The same things were measured in two ways. Each way mixes the same 9 hidden numbers, adds some noise and spreads widely along 7 directions of its own, which tell nothing about the thing.
In the rows, 128 means zero.
Some things both ways: the first way, then the second way.
[133  99 110 142 157 130 120 129  86 178 161 125  98 180 118 174 133 168
 167  94 194]
[109 103 146 139  99 101 118 152 117 134 100 140 102 148 104 143 151 112]

[ 92 146 124 116 124 116 148 126 127 118 102 150 189 180 109 114 106 117
 127 162 131]
[134 124 121 143 145 145 122 120 123 129 139 123 128 115 106 128 128 124]

[156 168 123 152 104 139  87 116 126 149 150 126 125 110 116  99 129 147
  93 139 151]
[121 117 137 140 118 105  95 113 116 113 141 136 113 121  84 114 117 100]

[112 132 123 123 112 125 126 124 124 114  83 154 113 105 148 114  69 139
 124 139 103]
[ 56 139 138 126 118  90 105 157 100  99 114 155 128 156 106 150 133 126]

[133 142 126 117  93 106 124 107  85  93  85 124 116  82 109 107 125 143
 119 128  90]
[116 137 126 108 152 144 103 116 131 113 163  97 145 114  86 102  98 118]

[139 136 154 163 187 136 128 176 115 116 167  96  78 183  96 151 159  96
 154 140 148]
[ 95 117 130 118 131 107 107 115 135 134 133 156 146  90 111 136 131 123]

[105 106 131 151 150 137 130 195 139  85 123 158 113 135 149 115 134 117
 136 149 108]
[106 147 118 115 128 154 146 141 123 119 129 116 127 153 130 138 128 125]

[147 150 122 133 102 154 120 152  95 111 142 113 120 146  74 130 162 116
 137 141 152]
[123 121 167 130 171 136 167 149 108 132  99  95 165 117 137 103 123 126]

[147 147 139 118 104 120  95 114 127 129  91 107  64  88 121 131 140  79
 122 126  95]
[138 130 122 128  52 156 132  73 127 127 140 168 114  89 170 143 138 143]

[154 109 138 124 160 108 129 117 169 148 139  83 149 126 156 127 169  87
 109 114 126]
[138  81 135 128 117 110  94  53 151 118 123  89  85  90  80  72 127  94]

[124 164 133 199 198 149 141 172 193 111 200 136 131 174 159 104 166 141
 131 160 153]
[213 133 120 103 136 114  96 118 190 139 126 122 155  94 140 148  91 125]

[109 149 119 139 123 134 135 155  76  61 115 134  60 136 104 137  94 178
 138 167  95]
[119 126 153 129 167  86 126 179 115 134  98 115 173 150 112 110 126 119]

[149 124 144 167 163 148 121 129 123 133 169 134 135 130 119 127 147 144
 145 110 142]
[ 86 148 104 117 113 152 124 166  99 141 145 151 142 156 120 144 118 119]

[144 118 155 107 102 126 147  88 130 156 161 116 193  89 113 117 133 122
 112 101 142]
[139 129 124 113 114 117 158 133 117 150 110 121 121 176 135 127 163 101]

[105 119 128 119 114  98 140  80 130 160 108 173 197  97 156 101  79 183
 107 113 125]
[ 85 120 136 142 131 137 135 171 125 121 109 113 123 148 114 134 146 144]

[ 97 122 145 106 144  86 167  98 133 100 128 106 111 121 148 137 118 129
 131 131  87]
[173 141  69 105 120 121  91 137 140 169 154 126 121 190  91 152 139  88]

[120 120 137 109 105 126 137 101 120 114  97 146 120  89 134 137 103 135
 139 119  90]
[145  83 138 161  71 117 129  87 137 117  81  94  64 131 114  66 168  91]

[116 112 128 158 163 137 146 161 153 131 152 162 191 162 141 110 146 137
 132 142 149]
[ 92 159 131 128 122 152 165 183 123 139 126 176 175 124 196 163 128 168]

[145 166 118 154 149 123 109 148 120 142 160 106 102 151 110 113 133 159
 102 152 156]
[135 141  95 125 113 121 105 124 126 146 158 156 140 172 116 162 128 117]

[120 128 141 105 103 125 151  76  73 116  93 142 120  93  99 141  59 161
 161 107 104]
[ 63 136 120 108 148 167 131 151  80 135 139 126 170 114  71 133 114 103]

[ 92 131 127 129 137 103 125 163 187  88  97 146 109 118 200 108 124 112
  82 173  73]
[ 78 123 135 144  88 107 118 141 120 113 106 154 124 145 125 120 139 110]

[124 138 111 112 162 108 145 105 133 156 120 106 127 181 133 162 123 145
 136 123 143]
[147 112 123 130 154 135 121 142 135 152 120 110 146 141 114 149 116 135]

[113 145 153 131 112 122 145 124 146  97 127 160 237 122 113  86 164 110
  98 154  99]
[125 139 131 157 109 100  99 118 145 106 156 165 131  91 132  77 125 115]

[106 128 130 166 148 151 131 178 160 102 129 177 149 140 149  94 107 124
 126 170 121]
[156 133 102 133  96 141 121  89 159 116 145 143  91 117 141 134 134 120]

[131 101 117  67 128  83 156  85  98 169 118  67 118 135 112 166 126 126
 143  83 145]
[ 60 100 140 129 216 108 109 136 157 102 115  83 122  75  75  96 139 163]

[113 123 145 114 118 134 154 118 113 129 115 156 157 126 105 141 107 131
 153 122 124]
[132 113 138 146 137 134 146 128 136 127 108 110 122 120 122 111 148 117]

[ 85 132 126  91 112 101 138 127 122 101  75 140 119 154 143 155 118 112
 123 143  95]
[129 117 149 128 152 103 122 150 136 121 112 110 128 141 103 128 125 119]

Other things, the second way, with their names:
Z_828: [115 134  87 142 135 216 143 116 104 128 162  67  95 204  78 152 151 131]
Z_925: [ 78 152 139 139 106 178 133 146  84 113 135 132 170 144 129 175 129 172]
Z_430: [170 124  93 126 116 134 124 124 134 145 150 120  74 196 112 139 124  89]
Z_542: [123 139 120 118  88 109 105 140 102 140 121 157 131 170 130 174 135 126]
Z_175: [184 154 120  83 169 168 141 120 124 147 160 102 184 128 127 162  83 137]
Z_847: [132 123 151 130 139 130 144 134 116 129 117 115 141 124 125 137 141 140]
Z_802: [115 157 124 134 143 135 123 120 119  92 141 133 136 100 131 119 131 156]
Z_132: [ 73 153 128  92 113 140 135 191  85 159 129 183 197 125 150 157  91 120]
Z_227: [122 156  59 119 130 146 131 138 138 143 140 133 114 193 151 145 137 129]
Z_60: [199 138 146 139 131 105  95 113 115 119 157 135 112 143 104 166 124 134]
Z_521: [ 96 119 168 107 123 117 151 125 112 128 100 138 155 106 142 160 147 150]
Z_905: [170 125 154 112  98  91 146 142 131 143 101 154 135 142 157 147 127 108]
Z_347: [108 120 129 126  79  98  97 125 132 127 133 147 123 149 104 113 133  93]
Z_989: [108 138 106 123 102 178 162 136 111 137 114 134 125 138 145 148 139 120]
Z_281: [100 157 124 119 120 121 101 159  97 119 162 168 146 148  90 179 121 122]
Z_369: [ 84 143 124 118 111 117 143 157 126 134 121 179 159 133 150 155 128 116]
Z_237: [143 136 156 123  70  67  92 135 104 115 113 169 145 134 110 129 118  90]
Z_136: [146 119 129 106 156 151 148 143 121 151 121  92 140 150  98 153 133 121]
Z_344: [124 142 114 133 128  87 110 121 164 103 136 159  85 113 180 125 147 184]
Z_599: [152 118  85 157 132 115  96 130 150 119 134 123  41 159  97 127 153 114]
Z_614: [128 138 123 114 107 123 139 135 128 132 116 135 133 158 156 139 131 131]
Z_457: [142 113 159 143 177 117 153 189 131 123  83  78 107 151 124 105 133 134]
Z_216: [109 140  86 125 143 142 126 143 121 130 138 109 104 202 114 148 138 138]
Z_678: [114 131 137 115 141 126 112 172 122 131 126 107 165 154  81 127 101  93]
Z_877: [151 137 128 123 114 117 109 124 124 130 165 142 113 158 126 148 113 132]
Z_808: [116 117 142 107 128  95 137 113 142 121 109 118 108 143 153 130 147 152]
Z_799: [163 112 156 108 118 122 155 108 104 135 105 108 116 118 124 117 132 116]
Z_78: [ 58 163 120 107 179 170 148 185  98 127 145 150 193 105 128 170  99 159]
Z_947: [134 114 132 140 122  91 114 135 204 107  94 139  98 100 160 125 140 141]
Z_317: [ 97 107 109 144  89 163  97  99 144 155 158 159 146  87 106 141 140 111]
Z_971: [165  98 134 156 120  91  82  85 176 100 128  99  75 100  76  76 146 102]
Z_839: [195 123 105 133 151 159 137 108 178 142 154 105 114  94 125 106 131 119]
Z_746: [127 129 151 124  97 122 109 115 147 114 147 189 149  24 167 124  87 157]
Z_17: [114 141  94 114  66 165 124  91 129 130 141 151 153 110 128 118 116  99]
Z_511: [ 81 131 109 136  85 109  98 118 100 121 132 149 130 144  99  88 128  90]
Z_763: [154 105 151 125 115 121 130  87 159 128 102 106 152  92 134 109 129 121]
Z_651: [ 75 134 132 129  77 111 116 122  80 120 123 191 137  73 109  85 130  64]
Z_850: [181 118 140 103 154 146 135 105 127 144 142 106 108  88 128 121 105 116]
Z_329: [192 135 103 119 133 146 123 104 143 132 152 109 106 135 131 125 106 129]
Z_993: [ 80 140 118 130  51 132 102 104 148 100 142 204 128  68 139 146 120 114]
Z_165: [140 123 157 110 118  86 139 110  57 143  91 109 178 193 105 119 123  86]
Z_391: [132 114 155 138  60 103 142 123  94 144  87 162 122 138 152 128 162 100]
Z_291: [108 120  91 114 162 156 123 104 167 132 148 100 120 118 114 118 111 126]
Z_103: [ 63 135 132 110 122 142 157 137 108 121 116 142 135 111 157 128 139 153]
Z_453: [125 142  87 126 161 118 110 133 182 128 177 147 108 116 140 117 122 150]
Z_715: [118 138 162 114 165 163 161 137 128 132 138 129 188  69 149 147 118 158]
Z_983: [132 108  81 159  80 198 157 109 158 122 126 126  23  91 146  89 155 125]
Z_764: [139 145 127 104 111 148 159 147 127 129 112 129 147 127 157 129 109 120]
Z_302: [146 123 150 138 183 112  83 155 115 119 138  83 150 132  67 104  87 125]
Z_324: [110 140 127 112 111 140 134 136  89 134 130 139 153 136 114 134 123 113]
Z_45: [124 125 140 143 116 133 100  92 129  92 142 110 111  88  95  81 121 117]
Z_960: [ 73 142  92 130 153 185 144 124 140 128 146 120 156  87 126  98 132 122]
Z_689: [ 45 160 134 107 101 162 151 169  45 135 131 173 165 138 146 157 121 135]
Z_447: [ 48 114 116 145  84 106 109 126 119 114 123 156  83 157  81 124 179  81]
Z_544: [117 121 186 132 112  88 125 117 117 106 126 167 155  62 144 101 106 126]
Z_121: [156 144 111 111 121 113 109 126 165 110 127 131 132 141 138 159 102 144]
Z_749: [ 90 113 115 129 127 125 125 135 139 138  98 125 142 129 108 129 147 110]
Z_720: [133 127 140 134 129 144 136 163  99 118  97 110 111  93 114  88 123 119]
Z_349: [173 108 140 110  87 142 128  90 103 154 115 109 141 126  99 130 125  83]
Z_231: [123 139 112 121 106 153 132 143 131 146 143 157 129 121 143 151 128 120]
Z_759: [103 105 163 151 184 108 163 151 130 123  70  90 135 136 148 114 157 156]
Z_534: [140 142 107 107 161 133 148 153 113 143 112 110 160 179 130 143  98 122]
Z_429: [144 113 118 133 201 123 128 111 167 120 111  95 125  76 135 103 117 161]
Z_214: [ 99 142 124 125 138 113 122 154 136 129 127 156 143 126 139 145 135 131]
Z_694: [ 29 119 116 158 100 113 112 156 100 135 140 209  97  84 139 100 157 127]
Z_92: [130 125 108 128 168 141 133 140 142 140 137  98 109 165 124 133 132 136]
Z_129: [ 74 138 119 117 146 158 183 187 107 152 108 133 131 164 158 152 160 146]
Z_677: [153 131 112 117 148 120 124 115 143 130 133 114 125 121 135  97 110 120]
Z_751: [131 114 148 121  88 120 119 124  85 140 107 113 138 148 102 101 129  93]
Z_432: [118 121 121 127 160 143 130 127 121 131 131 110 124 121 107 110 117 120]
Z_896: [ 68 152  95 145  91 149 101 152  91 118 146 142 104 213  87 175 159 116]
Z_484: [116 143 136 133 154  86 110 181 152 103 109 145 122 115 130 130 128 148]
Z_496: [ 95 164 161  90 168 163 157 178  75 126 133 136 219 106 127 170  77 136]
Z_377: [144 102 162 130 156  91 129 144 117 151  92 114 150 139 116 148 142 141]
Z_350: [162 130  97 132 112 141 108 104 147 154 172 158 128 118 136 142 118 124]
Z_731: [128 144  77 129 143 145 111 149 150 129 142 123 108 127 113  97 121 101]
Z_97: [107 141 122 114 152 100 142 184 135 134 107 138 125 169 152 149 141 145]
Z_404: [ 75 126 110 149  90 111 107 143 123 118 119 169 105 137 117 134 150 118]
Z_892: [156 130 153 139 110 107 127 132 157 112 125 158 110  85 172 129 131 155]
Z_112: [164 116 148 110 143 100 140 128 133 149 105 108 144 152 133 133 129 117]
Z_260: [104 129 138 128  64 123 108  92 106 101 147 146  97 114 100  88 129  84]
Z_64: [129 154 133 101  86 172 186 160  85 152 115 123 156 195 161 156 138 114]
Z_266: [ 85 111 147 152 110 126 127 124 149  91 107 128 101  75 105  97 160 124]
Z_89: [ 95 120 173 139 135 116 155 148 104 121  86 112 156 155 135 140 150 142]
Z_146: [ 70 115 177 150 137 108 160 142 107 117 102 152 135 107 164 130 160 173]
Z_118: [131 134  89 125 167 156 124 119 158 120 174 128  80 108 134 129 107 153]
Z_477: [106 128 147 117  69 152 139 118  99 137 117 158 136  93 147 130 136 101]
Z_327: [ 66 125 130 140  96 138 141 156  86 141 111 163 147 105 122 107 153 106]
Z_420: [154 124 134 122 124 155 130 110  99 154 139 112 157 115 107 110 125  99]
Z_96: [167 100 127 119 178 117 120 139 142 154 125  77 123 171  69 115 103  68]
Z_980: [ 71 139 103 138 111 145 120 147 133 110 152 145  87 141 124 120 141 131]
Z_938: [205 107 100 135  94 136  99  82 168 121 137 102  64 122 109  92 101  92]
Z_857: [138 139 117 127 125 130 136 132 107 126 123 108 117 203 119 150 140 130]
Z_816: [104 149 100 137 116 163 124 116 124 114 175 158 117 124 116 141 120 117]
Z_528: [ 80 146 149 108 163 146 168 195 105 148 115 138 205 115 146 148 122 153]
Z_503: [144 136 131 109 131 123 127 120 113 135 134 145 152  95 137 123 109 124]
Z_373: [147 126 133 154 112 119 137 140 137 126 109 150  96 123 170 120 137 128]
Z_911: [ 62 130 107 125 105 152 158 124 101 134 105 136 132 152 129 138 167 116]
Z_504: [ 67 115 105 153 184 114  89 143 161 105 143  97  98 128  77  86 134 134]
Z_433: [129 126  97 140 123 103  87  62 175  69 138 106  59 132 107 101 132 133]
Z_770: [110 123 156 129 108  88 111 128 105 117 122 159 118 126 132 133 123 128]
Z_427: [108 142 185 109 178 101 130 170 128 112 114 153 206  47 159 146  93 190]
Z_323: [ 97 112 118 125  83 118 113 102 122 118 134 105  83 207  99 118 138 102]
Z_405: [102 130 140 113 102 113 125 142 107 134 126 152 129 136 144 124 117 128]
Z_417: [120 128 108 143 101 156 148 128 170 117 128 142  93  97 159 104 139 126]
Z_914: [139 130  94 128 139 156 122 129 122 159 157 122 136 129 119  97 119 103]
Z_669: [186 107 165 150  86  86 117  91 134 103 102 101  83 138  92  90 163  73]
Z_667: [101 139 120 117 157 127 141 147 117 135 133 144 139 115 163 134 129 176]
Z_290: [142 109 120 157 110  95  77 143  96 130 148 138  63 161  44 112 137  68]
Z_649: [170 156  97 107 145 116  89 124 178 104 174 137  93 126 126 153  96 144]
Z_13: [177 124 134 117 138 129 124 110 134 139 145 120 141  93 122  96  98 109]
Z_306: [173 115 151 130 107 138 158 120 144 137 100 110 127 126 163 136 142 142]
Z_363: [ 64 124 147 119 144 189 172 142  71 141 105 110 196  91 112 110 114 111]
Z_643: [ 79 134 141 114 170 137 170 219  73 146  76 108 170 189 136 146 111 134]
Z_445: [132 131 120 135 136 110 120 156 163 138 132 152 129 119 163 128 130 154]
Z_901: [133 133  79 146 161 157 138 133 153 132 159 108  74 163 128 118 152 140]
Z_577: [ 82 146 115 112 159 140 142 113 142 107 147 126 151 126 141 139 120 163]
Z_913: [104 132  82 105 132 160 149 125 106 161 149 103 110 203 111 123 148  95]
Z_337: [ 87 178  87 132  86 159 174 186 135 123 122 159 111 228 206 175 157 155]
Z_514: [124 139 105 105  90 123 152 119 165 129 104 155 131 113 179 133 147 132]
Z_491: [140 152  99 105  86 149 126 110 124 140 175 167 121 146 139 172 128 129]
Z_946: [171  96 128 142 121 129 121  80 191 120 114  93  95 118 122 113 128 109]
Z_234: [116 123 143 159  66 105 103 104 125  99 136 171  88 105 124 103 139 100]
Z_19: [ 91  98 159 170 116 120 113 129 159  95 119 164  92   4 116  81 144 133]
Z_213: [156 128 136 111 114 109 157 127 124 144  99 127 132 149 167 107 129 103]
Z_167: [114 122 117 132 142 117 134 127 160 126 149 146  89 138 150 134 134 143]
Z_648: [139 109 125 133 108 187 168 106 123 147 107  95 125 119 138 112 144 118]
Z_189: [ 91 101 134 155  22 151 124  63 117 115 118 169 109  63 132  74 133  75]
Z_824: [133 113 179 123 138  83 111 119 111 135 137 147 158 103 108 132 121 117]
Z_455: [112 109 105 147  99 150 141 132 178 128  94 133  94  91 167 115 152 156]
Z_422: [135 154 103 119 169 150 117 154 143 127 179 151 131 106 137 154  88 152]
Z_315: [ 77 116 140 139 102 116 131 162  84 132 105 140 122 135 111  98 150 116]
Z_869: [127 133 131 120 109 145 158 111  96 162 133 140 155 173 160 149 138 111]
Z_601: [143 143  77 147 102 132  89 143 150 112 161 140  77 171 108 131 112 119]
Z_561: [ 94 140 135 138 116 128 136 114 124  90 109 120 129  94 111  99 171 134]
Z_16: [107 122 112 128 111 157 131 146 149 137 134 156  97  78 146 122 126 128]
Z_310: [ 83 124 134 114 108 147 126 145 130 134 119 130 159 124 114 143 127 119]
Z_515: [ 39 156 154 126 107 106 112 160  37  89 111 157 181 124  71 110 118 101]
Z_244: [159 136 118 105 183  92  94 133 171 118 153 119 122 104 109 122 106 137]

Some of these things the first way, each followed by its name:
[126 153 106 144 112 127 117 145  59 107 154 114  79 150  86 125 121 186
 126 148 159] | Z_528
[135 122 107 123 126 128 155  91  98 153 136 128 185 157 103 137 129 173
 147 115 166] | Z_445
[142 173 124 166  94 145 111 136  98 136 197 131 130 115  80  85 141 180
 103 155 177] | Z_839
[166 149 156 148 119 175 112  84 116 165 150 155 152  90  92 139 124 143
 161  75 147] | Z_649
[131  66 135  89 123 112 159  94 136 143 101  99 130 120 145 171 187  55
 178  77 121] | Z_477
[ 91  73 109  95 126 104 145 157 112  98 103 115  87 154 154 156 121 110
 138 141 113] | Z_129
[116 110 131 113 126 133 144 112 117 117  85 154  93  94 141 148  59 149
 158 118  89] | Z_78
[115  91 115  96  86  91 134 126  98 137  97 114  43  76 155 142 102 145
 126 121 119] | Z_447
[127 136  99 118  80 145  95 113  62 115 118 125  89 134  97 129  75 163
 123 137 145] | Z_799
[150 120 172 171 164 144  97 131 153 147 142 169 175 105 137 110 136 111
 113 115 114] | Z_877
[147 164 154 148 170 128 109 131 122 159 173  93 103 178  88 149 144 111
 128 125 162] | Z_377
[111 128 147 159 131 128 102 143 169 142 183 146 133 137 155 109 176  96
 106 142 149] | Z_19
[116 145 118 131  95 113 101 104  96  99 128 129 115 112 130  96  97 162
  91 155 113] | Z_315
[107 120 106  95  73 127 147 122 105 112  64 173 139  89 134 134  97 166
 138 122 104] | Z_337
[157 134 122  88 128 113 161  84 143 161 114  78 173 138 118 153 159 107
 133 100 143] | Z_291
[130 140 121 106 108 121 122  88 168 136 112 126 177 110 153 110 126 116
  94 130 109] | Z_329
[134 125  93 129 125 126 127 149 102 124 137 102  90 152 127 134 123 164
 121 147 156] | Z_112
[126 147 125 141 119 103  86 146 142 133 141 117 120 125 146  89 144 116
  70 156 133] | Z_491
[150 105 155 137 141 160 126 120 146 145 131 151 113  78 142 150 121 121
 162  82 113] | Z_496
[130 105 146 113 124 125 167  95 154 144 116 137 163  88 148 128 116 116
 144 110 114] | Z_214
[125 150 129  92  97 114 144  94 161 143 117 111 161 130 145 139 138 110
 101 131 132] | Z_369
[147 142  88 157 146 113  94 169 126 137 164  78  50 163 136 123 171 145
  95 166 161] | Z_350
[128 130 101 130 104 106 120 153 108 141 136 109 116 136 114  97 152 131
 110 149 166] | Z_715
[136 152 153 113 104 100 118  95 115 166 106 126 111  77 103 122 135 109
 134  93 121] | Z_896
[131 113 163 134 133 132 136 133 132 136  91 174 122  59 135 123  78 132
 140 113  83] | Z_89
[147 112 156 156 169 100 155 104 122 168 126 133 100  86 134 133 114 155
 155 107 118] | Z_317
[151 155 174 112 136 147 140  95 146 109 101 130 179  88 108 122  77 108
 111 125  67] | Z_165
[ 80 136  84 127 109  94 132 160  91 102 121 140 127 171 126  97 119 178
 106 173 148] | Z_971
[129 135  97 161 140 143 121 177 129 102 135 133 140 184 127 114 169 127
 125 168 155] | Z_189
[139 154 121 152 153 174 103 156 121  87 138 123  54 163 124 167 113 142
 143 142 119] | Z_643
[121 139 111  86  92 138 165  86  98  91  81 125 184 149  93 141 102 132
 145 138 108] | Z_677
[149 160 108  87  53 140 131  86 116  96  98  89 125 107 108 134 136 109
 112 144 112] | Z_213
[146 109 148 126 151 140 146 151 108 130 142 103  74 110 102 153 116 120
 164 107 127] | Z_911
[141 143 165 118 159  83 105 114 176 185 114 118 141  90 141 119 182  74
 108  81 105] | Z_925
[111 150 144 163 142 169 129 162 139  76 149 170 156 153 125 119 131 134
 135 150 119] | Z_764
[123 157 142 118 106 121 129 114 121 107 102 128 124 119 108 124 126 107
 123 143 101] | Z_648
[153 115 168 143 170 157 139 100 129 162 154 143 156 118 104 158 129 122
 179  70 133] | Z_427
[138 150 148 127 145 137 160 120 156 165 127 140 204 162 110 150 166 110
 151 106 157] | Z_946
[106 113 141 103 124 126 142  99 120  97  72 142 198 156 117 129 116  69
 148 126  95] | Z_689
[136 148 120 124 133 141  94 155 136 120 137  91 121 201 107 148 189  59
 115 148 149] | Z_118
[ 93 120 123 113 121 132 162 121 138 109  92 164 177 150 138 126  90 124
 147 143 117] | Z_989
[132 151  82 143 154 167 127 169 117  99 141 122 102 192 121 148  90 189
 132 159 150] | Z_534
[148 111  98 126 150 113 135  88 183 156 169  81 174 154 187 128 182 128
  99 114 161] | Z_132
[135 153 123 148 117 132 125 160  88  81 141 108 162 162  80  83 134 124
 100 182 144] | Z_913
[141 162 131 122 102 150 136  86  59 126 141 120 152 150  49 142 116 154
 160 111 159] | Z_244
[126 161 134 115  82 148 122  76 118 129  92 168 199 132 112 126  87 138
 115 139 123] | Z_430
[ 94 130  91 131 112 112 111 144 133  89 112 144  67 119 181 115 100 175
 102 160 104] | Z_237
[ 99 184 126 106  84 120 150 104 150 103  90 137 135 143 133 130 130 108
 122 159 115] | Z_947
[133 126 191 165 182 126 112 165 130 156 144 172 161 104  99 107 135 108
 137 101 115] | Z_828
[121 120 147 115 133 122 142 128 131 105  86 137 124 120 132 143 113 101
 135 137  82] | Z_92
[146 159  97 129  79 149  72 109 113 154 184  97  93 151 107 136 179 132
 108 122 188] | Z_983
[114 101 134 141 170 128 145 191 146  95  91 163 131 113 155 106  72 139
 119 155  81] | Z_577
[111  68 130 110 122 114 145 142 139 166 154 147 169 109 147 135 174 124
 139  84 156] | Z_669
[111 122 107 137 125 104 122 152  76  89 102 134  64 128 136 135 117 181
 124 147 108] | Z_347
[148 173  89 145 102 158 118 135  59 119 144 112  91 192  75 158 128 187
 140 152 187] | Z_96
[117 125 121 157 173 139 115 146 163 139 157 164 154 157 162 132 145 163
 122 119 137] | Z_601
[ 82 169 109 120  75 115 102 135 155  82 115 145 142 150 159  91 137 113
  68 188 114] | Z_457
[113 176 128 123 104 128 127 105 104 115 108 140 129 150  98 127  98 139
 129 149 130] | Z_404
[ 89 127  96 115  96 103 102 101 116 134 127 139 147 174 149 118 117 143
  93 153 149] | Z_290
[123 142 117  84  77 131 123  90 108 127  96 117  94 134 124 181 122 126
 133 117 122] | Z_905
[136  75 125  98  98 109 128 108 137 150 118 129 120  49 173 135 144 142
 117  81 110] | Z_64
[120 100  89 159 159 155 133 184  83  88 152 134 123 202 108 139 140 168
 156 154 157] | Z_13
[117 156 149 132 129 122 138 115 137  68 103 143 166 107 131  94 101 128
  98 163  63] | Z_511
[170 131 148 183 164 149  97 158 111 141 140 157 154 111 116 104 125 162
 116 116 138] | Z_323
[117  74 121 130 169 121 133 164 156 135 153 109 104 163 164 154 169  94
 140 124 140] | Z_391
[123 151 174  97 123 137 132  86 114 120 126 135 182 117  79 145 128 101
 145  81 100] | Z_515
[133 128 138 143 152 138 118 158  83 146 160 126 110 166  76 149 144 136
 158 111 167] | Z_847
[121 129 115  94 107  88 169  85 161 143  89 125 174  85 167 105 105 150
 102 130 106] | Z_763
[132 139 142 153 143 157 118 175 158  90  93 168  87  68 148  98  70 128
 126 151  69] | Z_433
